The rows are grouped in 3 different ways at once. Each group adds its own fixed numbers to the row, and there is some noise. The rows also spread widely along 10 directions, which tell nothing about the answers.
Some rows, each with its group in each grouping after it:
[ 25 -27 -14  15  17 -33 -25  17   4  17 -11 -24  10 -27 -21  -4  13  29
  18   4  25 -10  13  17  27  -9] | (1) G Bib
[  0 -26  27 -28   4  -3 -17 -16 -13 -17 -24   2  -8  17   7 -41   8  21
  33  17 -14  -8 -13 -11 -16 -12] | (1) U Dif
[ 15   4  -6 -10 -12  11  -4  15   4  -1  12   8   2  -2  -7  10  27 -12
  -7  -2  -3   0 -30   9  17   8] | (4) V gatod
[  0  19   7   1 -13   5   0   2  -3 -39   8 -10  -9  -5  -4  -6   0 -24
  -5  17 -26  -7  25   8 -30 -32] | (3) V paza
[  3 -29  14 -13 -31  17 -25 -23   0 -23 -23  -1  -8 -11  27 -17  -8 -11
   9  -4 -14 -24  29  19  -1   2] | (0) G paza
[-26  21  -2  -3  25   4  22 -18 -16  33   2 -15 -16  -7   3 -19  -7   4
  13   0   3  26 -16 -22  14   3] | (2) U bev
[  8 -34 -17   4 -13   8 -17 -30 -17  27  -2 -15  -3  -2  10 -11   8   4
   0   2 -11   2   1  22   1  26] | (0) V bev
[ 26   0 -39  -1   6  -3 -16 -19  -7   5 -28 -30  18 -13  10 -18  35  -2
   8  -1  15  10  23  14  10  14] | (3) V gatod
[ 22  12 -19  -8 -10 -23 -18  14   1   7   3 -23   7  15 -45  -2  41  14
  28  -1  30  12  -5  -5  31  17] | (2) U Dif
[ 12  16  -7  -6  11   5 -28   3  40  30  -2  -4  14 -19 -19   0 -12  -5
  12 -21  21   0   9  -2  33  27] | (4) U vakud
[ -8 -28  17  -9  26  -3  -8  -4  15  50  28   3  -7 -27 -17  11 -18  24
 -12  14   8   5 -34 -11  38   4] | (2) V vakud
[ -9  36 -18  11   9  -1  18   7  -8   5  11 -12 -13  -6   1  -4   8 -14
   6  -4  -7  16  -8  -7   8  -6] | (3) V Bib
[ 21 -10  -1   4  22 -13 -30  20  47  34  26 -12  16   4 -63  11 -10  13
 -11  28   7   9 -20  16   9 -12] | (3) G Bib
[ -1 -46   7   1 -18  -8  28  28 -27 -10  23  21 -19 -42  27  34  28  12
 -18 -12   2 -16 -47   7  64 -10] | (0) G Bib
[  5  26 -30  18 -19  12  -6  -1 -11  31  19  -2  -8  36 -12   3  13  -7
   3 -16 -26  20 -38   7 -11  40] | (4) U Dif
[ 10 -14  -7 -13  28  -9  -9  11  28  34  -9  -1  11 -22  -5   1   9  24
   5  -4  34  13 -32  -6  57   6] | (3) G Bib
[-17  22  12  18  15  16   6  21   8   7  -2  21 -13   9  25 -17 -16 -10
  30 -13 -20  -6 -30  -3 -14  -3] | (0) U bev
[  6  -7   0  -4 -43   3 -11   1   6  -2  39 -13  -5   3 -43  25  -5 -10
 -15   4 -18 -10  13  16   7   5] | (0) G Dif
[-13   7   0  17 -20   2   4   7 -29 -23 -19  -5 -31 -20  41 -16 -12 -14
  33 -31 -28 -28  25   7  -9 -11] | (1) G Bib
[  5   5  11   9  27   2  -7   1  19 -11   4  -4   6 -20   4 -10 -20 -10
  -9  27 -18  -8  17   5 -31 -40] | (3) V vakud
[ 12  10   0  -8  35   3  14  -5   6 -11 -21   9  20 -14  29 -21  12   3
 -10  16  14  11 -18 -10   8 -25] | (4) U Dif
[  9 -20  17 -18 -32  27 -14 -11  13 -27  -5  14   3   2  23  -4 -10 -17
  -7   4 -20 -22   6  17  -7  -8] | (0) G Dif
[ -9  -4 -11 -13   7   7  -2 -39  -3  49  22 -26  -4  -6 -31  -5 -14   5
 -14  16  -6  26   5  -1   5  14] | (1) V bev
[-20  24  25  13  20 -16   6  37  12  11  30   2 -25  10 -44   1 -12  19
  20  20 -15   2 -33 -16  -8 -34] | (1) G paza
[ 12   5 -18 -20 -36  12  24 -13 -13 -20   7  -1   5  -1  15  12  39 -13
 -19  -1   7  11  -6   2  33   2] | (0) G Dif
[  4 -14   2  26  39 -12  -8  29   2  16   3   8  -3  -9   8  -8   2  21
  11  13  -9  -6 -38   8 -14 -21] | (3) V bev
[  3 -18   6  -5   4   2  -9   6  -1   2  11   2  -6   0  -5  -3   9   4
   1  15 -15  -1 -26   8 -10 -12] | (3) V bev
[  0  22  -4 -16 -16  12 -19  -6  12  20  20 -15  -7  50 -53 -16  20  -9
  23  18 -16  19 -24  -2 -13  24] | (0) V gatod

New rows, each followed by its group in each grouping:
[  8   5   9  14  -7  12  10  21   4 -27  12  20   1   5  15   1   4 -26
  -7   7 -25  -8 -21  16 -11 -24] | (0) U Bib
[  0 -15   4 -30  -3   0 -14 -20  -7   3 -16  -7  -7  13   0 -26  15  17
  25  -2  -1   7 -17 -14  13  18] | (3) U Dif
[ 12  -2 -14 -21 -28  19   5  -9  -2  -4  -3   3   3  -6  13   5  19 -13
  -2 -12   4   3  -3   8  21   7] | (1) G bev
[ 13 -29   4 -19 -36  11  -3   9 -11  -2  31  12  -8   1 -10  22  32  -7
 -15   5  -6  -1 -40  14  24   6] | (2) V bev
[ 11  -1   4   7 -24 -11 -25  12   1 -10  23 -17  -7  22 -42  -2   9  -1
  17  16 -19 -14  10  14 -23  -2] | (0) V Dif
[-11 -34  13 -21 -28   8 -13 -33 -17   5  13 -27 -21   7 -29 -10  -1   3
   0  21 -26  -3   9   8  -5   6] | (0) G gatod
[-16  -7  32  20  13 -15   6  44  -8 -15   9  15 -26  -7   4  -8  -5   7
  31  -1 -19 -23 -32  -3   2 -26] | (0) U Bib
[ -3  13   9  -8 -21   8 -23  12  13  -8  -6   0 -14  -3  -5  -5 -13  -7
  26 -24  -8 -23  10   0   3   8] | (4) G Dif
[ 26 -69  15 -15 -21 -13 -63 -14   6  13  -4 -15   5  16 -38 -16   5  30
  22  14  -7 -22   3  25   2  29] | (0) U Dif
[-15 -23  35  -2  -8   8 -10   6   8   9  40  12 -20   4 -27   9 -21   4
 -14  26 -34  -8 -31   6  -7 -12] | (0) V paza
[  3 -24  35 -24 -23  10 -52  24  37   9   9   4 -13   6 -43   1 -20   4
  31  -5  -7 -29 -12   8  14  10] | (2) G gatod
[ -6  11   0   8  33  -8  13   6  -4   6  -9  -5  -2 -26  11 -15  -1   2
   3   1   7   7 -10  -8  16 -15] | (4) U Bib
[ 20 -17   2 -13  -4   8 -34 -16  19  14   1  -3  13   9 -13 -12 -11   6
   0  15 -10  -3   3  13 -11   6] | (1) V Dif
[ 10  13 -20   8   9  -8   8  26 -16 -15 -26  -3  -6   4  24 -15  49   8
  34 -11   8   3 -28  -3   9  -8] | (3) G gatod
[  5 -37   7 -26  -3   4 -29 -28   8  28  11 -15  -4   5 -29 -11  -2   9
  -9  22 -11  12 -15   8  10  15] | (3) V Bib
[-10  -8  -1  -6  21   4  -3 -25   9  40  -4 -12   1 -13  -1 -17 -19   7
   4   0   7  16  -4  -6  31  18] | (0) U Bib
[ 18 -21 -14  -8   8   0 -27 -10  17  41  -6 -13  17  -2 -23  -7  12  15
  10  -3  19   9 -12   8  39  38] | (0) U gatod
[ -3  23  -6  -2  37   4  18  -1  20   9   0  -9  11 -17   0  -7  -7  -2
 -11  18  11  19  -3  -7   1 -34] | (3) G bev
[-13 -13  19   5  15 -24  -4  38 -17 -33 -37  -8 -25 -64  35 -14  -2  19
  52 -36  13 -48  28 -10  34 -25] | (3) G gatod
[ 15 -25   8   8   3 -13 -26  14   9   7   2   0   6  -5 -13  -3  -1  18
  15   1   1 -18  -6  12  13   6] | (0) U Dif
[-21 -11  29  -1   1 -13 -39  14  17  28  22 -19 -34  20 -64 -13 -34  18
  36  11 -30 -11 -13  -2 -19   0] | (3) G Bib
[ 21  11 -26   5  16   3 -29   7  33  27 -30  -5  14   5   8 -18   6   2
  27 -15  19   9 -11   9  18  17] | (3) G Bib
[ 29   6  -8  -6   6   2 -25   1  25   6  -5  -4  20  19 -19 -13  29  -1
   2  29  18  18 -16  12   1  -5] | (2) V paza
[ 26  16 -18  -3 -13  10 -25   2  39   3 -12  -7  26  -5  -6   1  -4 -13
   6 -13  21  -7  28  15  20  12] | (0) G Dif
[  8   9  13  -1  18 -14 -10  25  19  -9   3  -2   2   4 -26  -8   6  12
   9  21   4  -5 -15  -5 -10 -32] | (4) G Dif
[ 19  -9 -11  -1 -45  -7 -20  26 -10 -13  12   3  -8   7  -9  14  35   0
  24 -23  -1 -22 -11  14  26  27] | (0) V Dif
[-20   6 -10  -6   8   2   6 -28  -7  49  11 -19 -14   9 -18 -15  -4   7
   8  -2  -2  31 -20 -14  31  33] | (0) U Bib
[ 26 -12   5 -23 -16 -16 -27  11   8 -29  -7 -11  11 -18 -19  -4  21   7
  20  -1  20 -24  30   5  21  -8] | (1) V Dif
[  5   7  11 -13 -18  16  -6  22   6 -26 -15  19  -3 -21  24  -4   0 -17
  29 -35  -3 -28   4   0  24   4] | (1) U gatod
[  4   3 -13  13 -18  -8 -15  20  -4  18  21  -7 -20  32 -34   7  28  14
  16   0 -16  12 -44   8   1  17] | (3) G paza
[-25 -15  15  11   6  -7  -1  -5 -10  19   5 -11 -28 -28   6  -5 -26  14
  18  -8 -14 -18   9  -7  12  -2] | (0) G vakud
[ 46 -43 -11  10  26 -25 -63  30  42  22 -26 -11  31 -15 -24  -7  14  34
  27   5  34 -20   0  32  14   2] | (3) G bev
[  6  23 -19 -10 -26  18  11  21  -2  -1   7  27  -8   5  32  15  31 -10
   8 -36   0   4 -51  -7  39  29] | (3) V Dif
[ 11 -17   5 -18  10  13   5  -7   7   5  -5  22  11   0  31  -9  18  10
  -8  13   7   7 -42  -4  24  -1] | (0) V Dif
[  4 -31   8 -15 -14  20 -21 -33  -6  -3 -29  -1  -7  30  26 -42  10  -2
  17  19 -23   2 -16  14 -22   3] | (0) G Bib
[  4   5  34 -33  40  -6 -32 -11  67  17   6 -18  22 -35 -55 -15 -47   5
   5  31  26  -7  48 -16  14 -27] | (1) V vakud
[ 10  -3   5  -9  19  -8  10  15   0 -16 -12   7   7 -25  15  -9  23  -1
  -1   4  18   1 -19  -4  29 -20] | (4) U Bib
[ -9   9  -4   9   6  13 -27 -16  13  23  -4 -15 -10  -6   2 -20 -39 -14
  14 -10 -25  -4  20   9 -16  12] | (3) V Bib
[ 14 -38 -24 -12  13 -14  -7 -38 -17   8 -31 -42  13 -51  16 -14  15  19
  -7   5  29   4  43  11  30  -4] | (3) G bev
[ 17  25 -17 -27 -13  -4 -12   9  27   8  11 -15  11   1 -41  10  35  -3
   7  -5  34  21  -6 -10  52  22] | (3) V paza
[-27  24   6  16   6   2  12  21 -13  14   3   5 -34   5   7 -12 -13   5
  39 -17 -23  -5 -25 -13 -12  -8] | (1) G bev
[ 14 -31  10  -8 -19   9 -26  -6  16  -1  11   3   4 -26   2   8 -10  -9
  -6  -2  -7 -25  18  17  16   8] | (0) V vakud
[-13  19   8  -2 -11  10  12   8   0 -11   3   7 -15  -2  17  -3  -7  -7
  14 -12  -9  -9  -4 -10   9  -8] | (0) G Dif
[-12  12   6   7   6  -4  22  27 -23 -12   2   8 -18 -20  18  -1   9   2
  23 -20 -10 -11 -20 -12  19 -11] | (1) U gatod
[-31  22   0   0 -13  19   7  -6 -20  26  14  -2 -34   4  -2  -5 -13 -10
  16 -29 -32   7 -26 -13   7  32] | (4) U gatod
[ -1 -41   1   6 -20  -5  -8   6 -27   3 -10   3 -24  -8  26  -7  20  15
  22 -15 -10 -17 -27  13  25  14] | (0) G Bib
[-12 -11  32 -13 -20   1  34  27 -34 -60  12  21 -26   3  18  -2  38 -10
  14  10 -21 -15 -37  -8  -3 -39] | (0) U bev
[-11  -3   8 -13 -16  16  -8   8   4  29  17  24 -20  -8  11  12 -18   7
  13 -33 -13 -11 -37  -9  36  33] | (1) V Dif
[  6  -2   9   0 -23  -3   4  -2 -26 -64  -9 -24  -3 -16   2 -15  14 -28
   8  14 -20 -25  57  15 -25 -36] | (0) U gatod
[-18  17 -11 -26   3   4  32 -30 -21  12  -8 -15 -11   2  10 -23  27  -3
  12  -2  16  35 -17 -27  44  17] | (0) U Bib
[  9  -4  17  -9  15  -9  -8  21   7 -30 -12  -9   2  -5 -18 -17  20   4
  13  27   2 -14  -1   2 -14 -42] | (4) G gatod
[  3  22  -8   7  38  -6  13  20   7   8 -28   9  10   1  27 -26  27  10
  37  -6  28  13 -33 -13  21  -4] | (0) U bev
[ 13   7   7  -9  -2  13 -28  12  40  10  -6  11  11  16 -11 -13  -7 -13
  24  -8   5  -2 -16   6  17  18] | (0) U Bib
[-19  11  -9  -7  13   1  -8 -49   4  54   3 -39 -12  22 -32 -30 -11  13
  16  21  -6  31   8 -14  -7  21] | (0) G vakud
[ 34 -28   4 -16 -32   5 -28   5   1 -24   5  10   5  32 -18  -6  48  -8
   0  19 -17  -4 -34  20 -18   6] | (4) U vakud
[ -5   3 -22   7   4  -2  -1  -6  -7  37   5 -16 -15  10  -8  -6  10  10
   9  -4  -6  22 -31  -1  16  18] | (3) G Bib
[-19 -21  32 -25  17   5 -18 -36  16  -2 -31 -21  -1 -59  17 -34 -59  -6
  16  -7   9 -24  70  -7  30  -6] | (0) U Bib
[ 10 -22 -12 -16 -27   1  -3 -13  -9  15  34 -10   0  -5 -28  25  13   5
 -27  -1  -9  12 -15   6  31  23] | (3) U Dif
[  9 -13  -8  -9  -7   5  -5  -9  -2  26  16   5  -4   3  -2   3  19   8
  -1   2  -7  10 -34  -1  17  18] | (1) V vakud
[-13  13 -11   3  26   3  11   1  -3  26  -8  -7 -11  -3  11 -12   7  13
  14  -3  -3  16 -32 -12  12  -1] | (3) G gatod
[ 14 -33  10 -39 -13   3 -24 -29  23  14   7 -15  14   3 -35  -4   2  15
 -12  27  14   6   5   4  26   7] | (0) G Dif
[ 36 -24  -6 -35  10   0 -39 -33  32  10 -17 -19  32  20 -33 -28  26   8
   3  37  16  21   2   4  -1   9] | (3) U vakud
[-19   1  17   3   4 -12  15  36 -16   7  17  16 -32  -1   1   8  12  26
  23  -7  -3  -6 -57 -20  28 -13] | (2) G Dif
[  0 -11  10   1  17  -6  11   2  -3 -10  -3   1   8 -37  20  -2  -9   9
  -6   2   8 -11  10  -3  25 -19] | (0) U Dif
[-28   5  21  -7   3  -2  -5  -9 -11   5   6 -22 -28   2 -23 -25 -13   2
  30  11 -21  -8  10 -13 -12  -4] | (0) V gatod
[ -5  25 -15  -4  -8  15   1  -4   2  27  13   6  -9  30  -3  -3   4  -1
  11 -16 -17  23 -43 -11   7  32] | (3) U Dif
[ -9  10  -4   1  -4 -10   2  12 -11  16   5  -1 -16 -20   1   4  -5  14
  28 -37   5  -8  -7 -16  41  23] | (1) U Dif
[  5  25 -12 -12 -17   9 -27  14  30  11 -16   1  -2  -5   4  -1  -8  -4
  36 -44  14 -13   6  -5  35  32] | (3) G Dif
[  4   9  -5  21  10 -11 -31  16   4   3 -35 -11  -8 -17  16 -23 -14  12
  41 -27   4 -28  23   7  -5   3] | (4) G Dif
[-14 -22  26 -10 -29   1  -9  -5 -16 -10  26  -5 -30 -19 -18   7 -13  -8
  -1  -7 -33 -23   8   1   0   4] | (4) U vakud
[ -8  29  19  12  -2  -4 -19  29  32 -15   3 -14  -9  -9 -31  -9 -35 -21
  31  -3  -9 -26  41   5 -12 -26] | (0) G Bib
[  3  15   7   6   9  10   1   7  16  12  25   3   1  20 -25  -2  -8 -14
  -9  26 -17  20 -32   4 -13 -18] | (2) U Bib
[-12  29   2  10   5   7  13  31   4  11  19  23 -21  15   7   4   8  -4
  22 -19 -20   7 -58 -18   7   7] | (3) U vakud
